The rows come from 5 hidden closed curves, with some noise, and rows from the same curve form a group. Each curve winds through 8 dimensions. The rows are also pushed far along 5 directions, which tell nothing about the answers.
Some rows, each with its group after it:
[ 16 -24   3   7  20 -12   8  26  -8  35   6  12  12  40  18  31  -1   6
 -25 -12 -15] -> z_287
[-10  20 -16  -5   4  11   2 -21   1   6  -8 -27 -15 -35 -26  16   3  -9
  24  23  34] -> z_155
[-18  10  -8   3  55   0  28  16 -11   8 -18   3   7  23 -17 -17   1  -5
  23   4   3] -> z_132
[  6 -26  23  -8 -23  -5  24  17  19 -28  23  -4  -8   6  -8  -7 -20  16
  -6   4   2] -> z_132
[  6 -55  -4 -10 -20  -8   0  -8  33  -1  -9 -21  18  -7   6 -18   9 -15
 -12 -27  22] -> z_451
[-22  10  22  -2  46   1  29  29 -17 -28  -5   5   9  27 -32 -27   0  10
  18   7   5] -> z_287
[  0  36  42  14 -41 -14 -11   5  14 -69  14  16 -35   9 -11 -26 -11  49
  30  45 -35] -> z_287
[ 28  -8   4  47  -5 -18   1  32  14  27  22  24  -8  24  63 -10  -5   1
  -2   1  -8] -> z_287
[-31 -17   7 -21  -8  15  31 -26 -34  11  20  19  37  38  -3   0 -34  37
 -48 -10 -15] -> z_57
[  1 -78  14 -37 -40  -7  25  -7  35   5   6 -16  32  -2  -1  16   4  21
 -52 -28  -5] -> z_451
[ 16 -50   1  -1  -9 -16  -4  19  12  21  31  -7  21  24  38  19   6 -18
 -28  -5  12] -> z_287
[ -8 -45   7 -37 -26 -18  26  -8  22 -17  28   1  12  12  -4  -3 -19  23
 -27  -6 -22] -> z_155
[ -1   1  -5 -24  16  -7   0  -3 -28  29  11   4  14  30  17  23 -13 -16
 -38  -2 -13] -> z_155
[ 31   4 -13  46  -9  10 -21  20  -3  29   4  10   0  16  31  22  -9 -20
  31  24  10] -> z_132
[-21 -11 -18 -47 -30 -13  -4 -56  -4 -28   6 -13  10 -12 -53  -7 -10   6
   4   6  16] -> z_57
[-21 -27   2 -26 -34  -7  -5 -19   5 -44  30  -9  15  -3 -23 -10  17   5
  -4  -3  17] -> z_287
[ 19  27  32  19 -43 -11   6  16  14 -16   0  -6 -44  -9  20  -8 -24   4
  13  32   0] -> z_132
[-13  15   2  28  57  23  22  19 -18  25  19  11   4  29  34 -16 -12  12
 -10  16   6] -> z_57
[  9 -23  14 -10   6 -14  46  20  12  28   3   7   5  18  16  -2 -23  15
 -25  -2 -12] -> z_155
[ -3  12  -6 -20 -24   1 -22 -30   6 -38  15  -9  -2 -27 -35   0   3  11
  24  33   8] -> z_155
[ 10  24 -13  31  14  -7  -1   7   9  25 -35 -17 -30 -20  23 -21  -5 -44
  35   2  30] -> z_132
[ 13  23   9  27  27   3  -2  19 -14   8 -16   9 -13  16  -5 -14  14   3
   1  -5  18] -> z_57
[ 14  25  -2  36  17   0   5  -2  -6  17  -8  11 -20  14   1 -18 -22  14
  23  24  20] -> z_57
[  8 -10   3  20  16  10  30  38  15  20 -19   3  16  -1   4 -11  31 -10
  13 -12  15] -> z_155
[ 28 -17  53   0 -61 -25   4  28  40 -34 -34  -6 -17  -7   2 -22   4  13
  -4 -10 -22] -> z_132
[-18   0   4 -15  27  11  52  12   1  21 -60 -15  13 -15 -47  -6  34  -2
   1 -30  24] -> z_155
[ -2  -4 -28  -1  21  -4 -23 -11 -14  26  17  -2  19  25  25  11  -2 -30
   1  15   5] -> z_132
[  2  28  14  36 -10  10 -11  15  -6 -22  39  10  -9  11  17  -5   1  15
  25  51  11] -> z_287
[ -2 -16   2 -21 -55  -3 -30 -23  -3 -22  35  -6  18   2  15   5   9 -13
 -27   3   4] -> z_155
[ 20  -2  21  22  11 -18   3  26  16  24 -18  -1 -24  18  64 -18 -34 -14
 -15  -5 -26] -> z_155
[-14  40  20   7  48   8  33  29 -21 -15 -14   4 -18   6 -37  -7 -15  16
  34  27   3] -> z_287
[  6 -27  -7   9  12  -9  16  18  18  40 -30 -22  -2  -1  29  -1  14 -41
  -9 -31  23] -> z_132
[  6   5   5  21  33 -16  16  32 -24  27  29  26   1  62  31   7 -15   4
 -14  11  -9] -> z_287
[ 20  -3  56  19 -44   0  16  35  18 -37 -12   8 -16  11  -8 -20  -9  35
  -1   6 -11] -> z_451
[-13 -16 -44  -7  -4  14 -27 -41 -16  11  21  -6  27   7 -10  21   0 -19
  14  14  25] -> z_132
[ 25 -18 -30 -19   1 -25 -18 -15  28  23 -15 -21  -2 -35  -3  12  12 -32
  15   0  19] -> z_57
[ 26  -7 -28  12   7  -3 -36  -2  19  25  28   0  13 -11  54   8   6 -28
  12  27  -2] -> z_451
[-14  40   1  41   4  23 -19 -19 -10 -33   3  11 -30   6 -14 -32  -3  30
  27  17  12] -> z_57
[-35 -38   8 -54  18 -11  38 -28   6  -4 -32 -31  27  -2 -59  -5  -1  21
 -17 -14  15] -> z_287
[  2  60 -16  20  38  11  -5   3 -27  24 -20   2  -2  -9  -4  -6  13 -25
  40  38  25] -> z_155
[-37  13  -1 -38  12   9  26 -25 -49 -13  29   9  32  17 -57   8   0  27
 -17  14  24] -> z_287
[  0   4   9   6   9 -15  25  13   3  -3  11   4  -3   4   5 -24 -14   5
  13  16  13] -> z_287
[-16 -34 -38 -16  65   6  21 -13 -22  46  21  -8  41  34   0   2 -20 -23
  -9   1  34] -> z_451
[ -8 -20   6 -14  24   0  38  29  28 -16 -25  -4  12 -15 -31 -23  33   4
  13 -26  -5] -> z_451
[  1 -36  19 -35  13 -17  51  33  10  10 -11  -4  23  12 -11  -4  -5  -5
 -21 -20  -5] -> z_57
[ 23 -43  -6  -4  31 -17  16  34  14  39  24  -3  14  30  45  10 -16 -30
 -22  -6   2] -> z_451
[ 23  -3  29  -8 -32 -14  12  37  16 -34  -6   7 -11  -8 -27  -2  16   5
   9  -7  -9] -> z_155
[ 19 -17 -36 -15  15 -17 -27  -7   0  36 -19 -13  18  -7   5  27  11 -52
  11  -8  12] -> z_451
[ 15  17  20  11  -8 -21   1  13  17 -15 -44  -1 -42  -8 -10 -23   1   2
   8 -24 -12] -> z_57
[ 13 -16  14 -19 -59  -7  -9 -12  26 -21 -15 -31   5 -33 -31  16  12  -5
  22  32  26] -> z_451
[-21  14 -30  26  32  28 -13 -31 -23  24  18   2  22   7   4   5   5   9
  19  33  31] -> z_287
[-13  16 -14  -5  -8  14  -5 -16  24 -12 -29 -39 -16 -50 -28   2  35 -23
  40  19  35] -> z_155
[ 22 -35   5 -45 -48 -35 -20 -12  25  -8   1 -12   3 -12  -4  24  13  -9
 -32 -18 -19] -> z_132
[-11 -19   9 -36 -21  -1  26  -5   6   5 -29 -23  12 -14 -32  16  27  -3
 -27 -25  10] -> z_155
[  4 -36  29 -23  -2 -15   8  29  11 -20   6   3  -2  28   6  -2   5   4
 -49 -44 -31] -> z_57
[  5  29  -1  20   6   1 -14   1 -12  -8  -2  14 -25   5  14 -20 -22  -7
  12  -4 -10] -> z_132
[  0  15  22  -1 -59   1 -19 -18  12 -37   5   3 -20 -18  -3   1   8  29
  -9   9 -23] -> z_132
[ 23   9  -9  15 -42 -17 -16  -9  11  20  -8  -7 -14 -25   7  21  22 -10
  10   5  22] -> z_287
[  4  29 -37  28  37  -8  -9 -13   3  23 -11   5 -13 -17   2 -15   1 -12
  54  21  19] -> z_287
[ 19 -22  19   4 -63 -10 -30  -2  41 -46  -3  -9 -14 -22   6 -18   7   2
   7  -9 -12] -> z_132
[  0 -15  14 -24 -51 -18  -2 -32 -11 -16  30   8  -5  32  -4   6 -44  29
 -34   9 -13] -> z_57
[  4  14  -4  17  38  -2  13  22  23   3 -18   4  -9 -10  17 -30   3  -3
  34   9 -18] -> z_451
[ -2 -22  11 -27  -7 -11  44  16  16  -2 -13 -19   2  -5 -42  11  14   1
   4  -1  22] -> z_132
[  1  -1  34 -17 -24 -12  45  17  26 -22 -32  -2 -21 -19 -30 -23  11  28
 -12 -25 -14] -> z_451
[-11   5 -30 -14  22   3  22 -12  -9  45 -19  -6  22  -3  -5   9  21 -22
  -1  -4  17] -> z_155
[-39  17   9  -1  41  27  51 -11 -15   0   2   9  20  13 -29 -25  -4  54
  -1  23   9] -> z_132
[ 14  15  -2  25 -19   3 -20   0  25   1 -64 -18  -9 -44  -6 -17  34 -26
  42 -10  18] -> z_451
[ -1   6  25 -31 -19 -23  33  19  38 -34 -42 -24 -31 -48 -36 -16  14  -4
  23  -8 -10] -> z_57
[ 12 -46  22 -14   0 -12  12  38  22  -1 -19  -3  25  20  13 -11  24 -14
 -30 -40 -20] -> z_155
[-13  35 -27 -10 -19  18 -12 -38 -34  -8  34   6   1 -10 -40  30  -2   8
  17  36  24] -> z_57
[-33 -30 -24 -26   4   9  14 -49 -15  16 -14 -11  42   6 -30 -16   0   0
 -18 -26  34] -> z_57
[-17  11   8 -37 -19  -6  23 -24 -17 -16   9 -14   0   0 -46   1  -4  12
 -12  19  29] -> z_57
[-19   7  -7 -32  29   4  25  -8 -20   8   1   4  27  10 -37  11  -2  15
   1  18  -4] -> z_451
[ 27  -5  12  25   4  -3  -9  50  25  -5   7  13  -7   3  46  -7  18 -15
   5  -6 -29] -> z_451
[ -6   1 -19 -22  15   1  -7 -13 -31  21  29 -11  20   4  -9  35  -6 -20
  -8  21  29] -> z_287
[-15  30  13 -26 -23   1  12 -23 -28  -9  37   7 -10  11  -9  19 -29  32
 -27  40  -9] -> z_57
[  2  33   3   5  -3   0 -16   2 -10 -25  -7   4 -14  -2 -21   2  -6  -1
  36  27 -12] -> z_451
[ 20 -19  11   0  23   6 -12  31  -2  30  12   0  24  31  46  22   3 -17
 -34   7 -15] -> z_155
[ 32  -7  -2   1 -35 -15 -29  14  11  24   2  -5  -7  -9  42  39  10 -32
 -14  -2 -16] -> z_451
[  8 -18 -15  20  30  -7  19  28  15  39 -38 -13 -13  -2  19  -3  12 -41
   6 -44  15] -> z_132

New rows, each followed by its group:
[-20   6 -15 -15  38   7  48   0  -1  27 -13  -9  12 -12 -18  -9  15  -4
   1  -2  25] -> z_451
[ -2  26  40  15 -55  10   6  24   8 -49   7  16 -18 -13  12 -13 -11  18
  19  20 -35] -> z_57
[ 25   8 -17  26  30   4 -13  25   4  27   3  10   5   1  22   9  18 -16
  19  10   3] -> z_132
[ 40   3  18   5 -41 -15 -13  41  20 -16  18   5 -22 -11  17  14  24 -19
  -2  -1  -4] -> z_451
[ 16 -22   3   4 -33   3 -23 -21   2  12  27   3  16  16  27  21 -31  16
 -18  29  -3] -> z_451
[  3  20  -5  -7 -45  -8 -12 -20   9 -24 -10 -14 -12 -34 -56  21  43   8
  38  26  33] -> z_287
[  2 -16  -7   3   4  -1  -5  -8   2  27  -7   6   9   8  25   5   1   1
 -30 -27 -15] -> z_132
[  0  26  17   4   1   5  29  11  17  -9 -39 -28 -20 -37 -35 -15  14   0
  38  25  37] -> z_155
[-24  -2 -24  20  61   8  15 -13 -26  30   8  27  35  45   7 -24  -5  22
  -1  -2   3] -> z_287
[  3  -1 -30  14  -7   3 -29 -21 -21  25  47  13   7  24  57  15 -38 -24
  -7  19  -8] -> z_57
[  2 -24  -5  14  22   6  24  10  30  13 -30 -16  13 -18  -1 -37  18  -9
  19 -14  32] -> z_451
[  9  20   2  13  22  21 -28  14 -28  18  18   9  18  26  32  20   7 -12
 -16  28  -5] -> z_155
[ 14 -11  17   9 -25  -6  -3  12  46 -50 -36 -20 -13 -33 -38 -36  16  -2
  58  11  21] -> z_451
[ 22 -26  34 -13   4 -25  11  48   0   4  19   1  -7  33  25  29 -28  -7
 -33  -4 -27] -> z_287
[ -3 -26 -14 -11   6 -14   5  -5 -18  25  41  24  17  48  47   4 -34  -7
 -44 -19 -30] -> z_155
[ 10 -38  13 -30  -7 -24  55  29  22  28 -28  -7  21   5 -10  -1  20  -9
 -23 -31   4] -> z_155
[-13  19  16  -1 -27   4  -4 -35  10 -24  -1 -15 -23 -17 -13 -21  -1  31
  -6  21  16] -> z_57
[ 13  31  -7  45 -25  -1 -19  -6   6  -3  24  18 -17  -8  26 -10   5  16
  34  36   9] -> z_287
[  3   8  23   5 -27  12   9  19  -8 -30  13   4  -8   7 -28  10   2  15
   7  14  12] -> z_451
[  1 -14  17 -23 -64  -5 -28 -14   0 -53  34  11  12  -7 -17   8  11  22
 -20  -8 -16] -> z_287
[  5  -4   1  32  31   1   9  20  13  34 -16   2  -5  10  50 -17   2  -6
  -8 -14 -10] -> z_132
[-13  38   6  33  30  26  26  18 -13   8  18  11  -8   8  18 -16  -8  14
  17  36   9] -> z_451
[ 35 -59  25   6   5 -20  19  52  26  40 -20  -8  19  30  43  14 -15 -21
 -25 -17 -11] -> z_451
[-13  -7  15 -18 -16  -1  24  -6  30 -32 -35 -16   4 -37 -39 -35  15  16
  21  -5   6] -> z_57
[ 16   4 -20  46  10   5 -24   7  12  29  -7 -10   3 -14  29   3  28 -27
  36  17  38] -> z_287
[ 15  14   4   3 -17 -10 -21   7  -6 -18  31  15 -20  16  22  -7 -10 -10
 -10   1 -14] -> z_451
[ 29 -22  41  21 -18 -20   9  67  19 -23 -13  20  -9  11  18 -18  16  -5
 -10 -52 -27] -> z_287
[ -7   3 -16 -15  12   9  -2  -7   9   9  -3 -18   0 -14 -11  19  15 -10
  10  20   6] -> z_155
[ 17  10 -10  31  17  -4  22  19  19  22 -34   1  -9 -19   2 -21 -11 -13
  52  11  15] -> z_57
[ 13 -56   9 -33   2 -11  30  14  14  22  -6  -1  40  12 -11   4  12   5
 -41 -32   6] -> z_451
[ -6   1  22  18 -32  25  -2  -9   3 -22  36  15   3  13  18   0 -21  49
 -11  34 -19] -> z_451
[ 11  25 -10  30 -11   1  -6   5   0  10 -15   1 -26 -24   8  -5   4 -19
  27  -6  16] -> z_155
[ 19 -31  23 -21 -32 -23 -16   9  17 -27  12   7   5  19  14 -11  -9   5
 -27 -12 -35] -> z_451
[-25   7 -16  11  50  17   9 -36 -26  39   8   4  11  31  21 -19 -24  21
 -32   5  14] -> z_57
[  3  18 -24  40   7  22 -31 -12  -4  15   1  14  13 -10  36 -15  -2 -14
  31  14   2] -> z_57
[ 18  45  -3  19  -8   9 -20  16 -14 -11  34  19 -17  -4  13   6  14  -7
  14  28   1] -> z_451
[-11  26   1 -13  -4   2  25  -5   5  -3  -5 -11 -12 -26 -15  -6  14   2
   9  17  13] -> z_451
[  4 -11  14 -10  24 -15  50  31   1   7 -38 -10  -9  11 -42 -15   9  -9
   2 -27  30] -> z_57
[ 28  15  29  19   0  -1  -8  52  18 -10 -47 -11 -21 -13   3  -2  34 -28
  17 -11  -5] -> z_155
[ -8   0  23  -1   6   3  29  10 -25   5   6   6  -1  42  -4   0 -41  20
 -18   9  -3] -> z_451
[ -5  13   1  18  24   4  28   5   2   6 -29  -4 -22   3 -23 -12 -29   9
  36  11  10] -> z_451
[ -9   4 -13  20   7  18 -29 -23 -16  -3  32  17  11  25  36 -23 -18   5
 -10   8  -6] -> z_451
[ 23 -39  23   1 -22 -22  37  35  34  16  -6  -9   1   1  29 -10  -4  -9
 -17 -15   4] -> z_155
[ -9  51   8  22   6  18  23  11  -9 -13  -2   0 -18 -10 -32  -6   6  15
  48  51  26] -> z_132
[ 37  15   4  14 -21 -27 -25  19  -1  12  26  15 -29   4  46  24 -26 -14
  -3  16 -24] -> z_287
[ 35 -50   6  -3  12 -35   8  26  35  20 -17 -16 -10  16  13 -10  -2 -22
 -16 -32  14] -> z_57
[ 15  -2  46  27  23 -13   7  60   4 -30   5  32 -12  38  37 -40 -30  17
  -3 -17 -55] -> z_287
[ -2 -15  42 -15   0 -14  73  51  36 -14 -28 -11 -18  -9 -17 -23  13  14
  -8 -22  -7] -> z_451
[  5  14  17 -12 -47  -9  20   0  11 -24 -24  -6 -32 -22 -47  11  -3  17
  15  -2   0] -> z_132
[-28 -10   4   7  24  18  48 -13 -21  18  11  13  11  39   2 -21 -56  36
 -21   2   1] -> z_132
[ -7  34 -15  10   6  27 -10 -17 -36  31  10   8  20   4   9  22  15  -2
  -9  26  16] -> z_155
[  7   5 -29  28  11   7 -36 -13  -5  17  40   4   0   7  57  -2 -23 -25
  13  29   9] -> z_155
[ -8   0 -21 -22  19  -9  -4  -9  -6   2 -11 -12  15  -3 -14  -9  18 -37
  12  -7  15] -> z_155
[ 29 -33  15  14 -29  -9   7  36  23   1  -7   2  -3  19   7  16  -7  -7
   8  -8  -7] -> z_132
[ 29   6  32  53  30  -4  24  49  -1  19   2  31 -26  57  36 -22 -38  29
  -8   3 -18] -> z_57
[  2 -29  25 -17  -9  -7  22  25 -12   1  31   1  13  26   7  24  -9   4
 -40  -8  -1] -> z_287
[ 22 -22  41   9  14  -8  32  56   3  -9  14  26  -2  48  18 -21 -35  20
 -26 -15 -29] -> z_132
[ 17 -28  20  15   6 -10  34  57  24  22 -39   5   6   2  39 -16  -5 -29
   1 -41 -26] -> z_57
[  7  11  27  -3   5 -13  21  25   5 -37 -20  12 -25  13 -37 -25 -18  20
  19  -7 -22] -> z_451
[ -2  -5  24 -17 -32 -25  -2   6  12 -29   9 -20 -26  -2   2   5 -14  -6
  -5  12  -4] -> z_287
[ -5 -27 -13 -14  16   8  22   5  -8  12  -9   1  30  10 -40  13  15   1
  -1 -22  17] -> z_132
[ 18  -7  -9  -1  25 -11 -17   8 -28  24  33  27   8  53  37  14 -38  -6
 -31  -3 -31] -> z_451
[  2  31  -3  15  -6   1 -29 -22 -15  16  18   0 -20   9  53   1 -35  -9
 -11  33 -12] -> z_155
[  6 -29 -27  20  47  10  13   6  15  52 -12  -8  32   1  33 -22  11 -25
   3 -13  34] -> z_451
[ -7  -5 -26 -22   1  -3 -14 -23 -11   4  46   9   1  12  13  20 -12  -5
 -22   1 -13] -> z_451
[ 16 -22  11 -22 -51 -14  -5  -2  17 -14 -11  -1  13 -16 -16   4  23  -2
 -15 -22  -3] -> z_155
[-17  14 -25 -13  12  14   6 -24 -11  11  -3 -21  -6 -27 -34  21   7 -12
  17  11  37] -> z_155
[ 25  28 -10  34 -17   2 -13   3  11   7   3   5 -15 -24  15  -4 -11  -8
  51  44  14] -> z_57
[  2  17  -6   2  32   2  -4   4 -20  17   1   2   0   9 -11  23  -9   2
  12  20   1] -> z_287
[  8 -17 -12 -34 -10 -30  18 -10  14  11 -22 -14  -6 -29 -35  14   4  -9
   3 -19  11] -> z_287
[ 30 -40 -15 -22  12 -27  -8  21   7  50  29  -8  10  15  54  40  -9 -44
 -41 -11  -7] -> z_57
[-44 -10   8 -36  35  -5  45 -15 -17 -12   1 -12   6  21 -40 -10 -27  21
 -11   1   3] -> z_287
[ 10 -45   9 -53 -44 -30  15   6  27 -18   4 -26   3  -8 -37  30  17  -9
 -13  -9   7] -> z_132
[  0  40 -16  24  13   5   6 -14  -9  29 -14 -11 -19 -17   7 -11 -13 -19
  34  32  38] -> z_132
[ -1 -56   4  -4 -13   3   9  -9  15  11  10  -2  20  21  19   3 -23  18
 -32 -17  -8] -> z_451
[-18  29  -1 -21  16 -11  17 -21   8 -20 -35 -24 -29 -30 -50 -29   9   0
  25   7  24] -> z_57
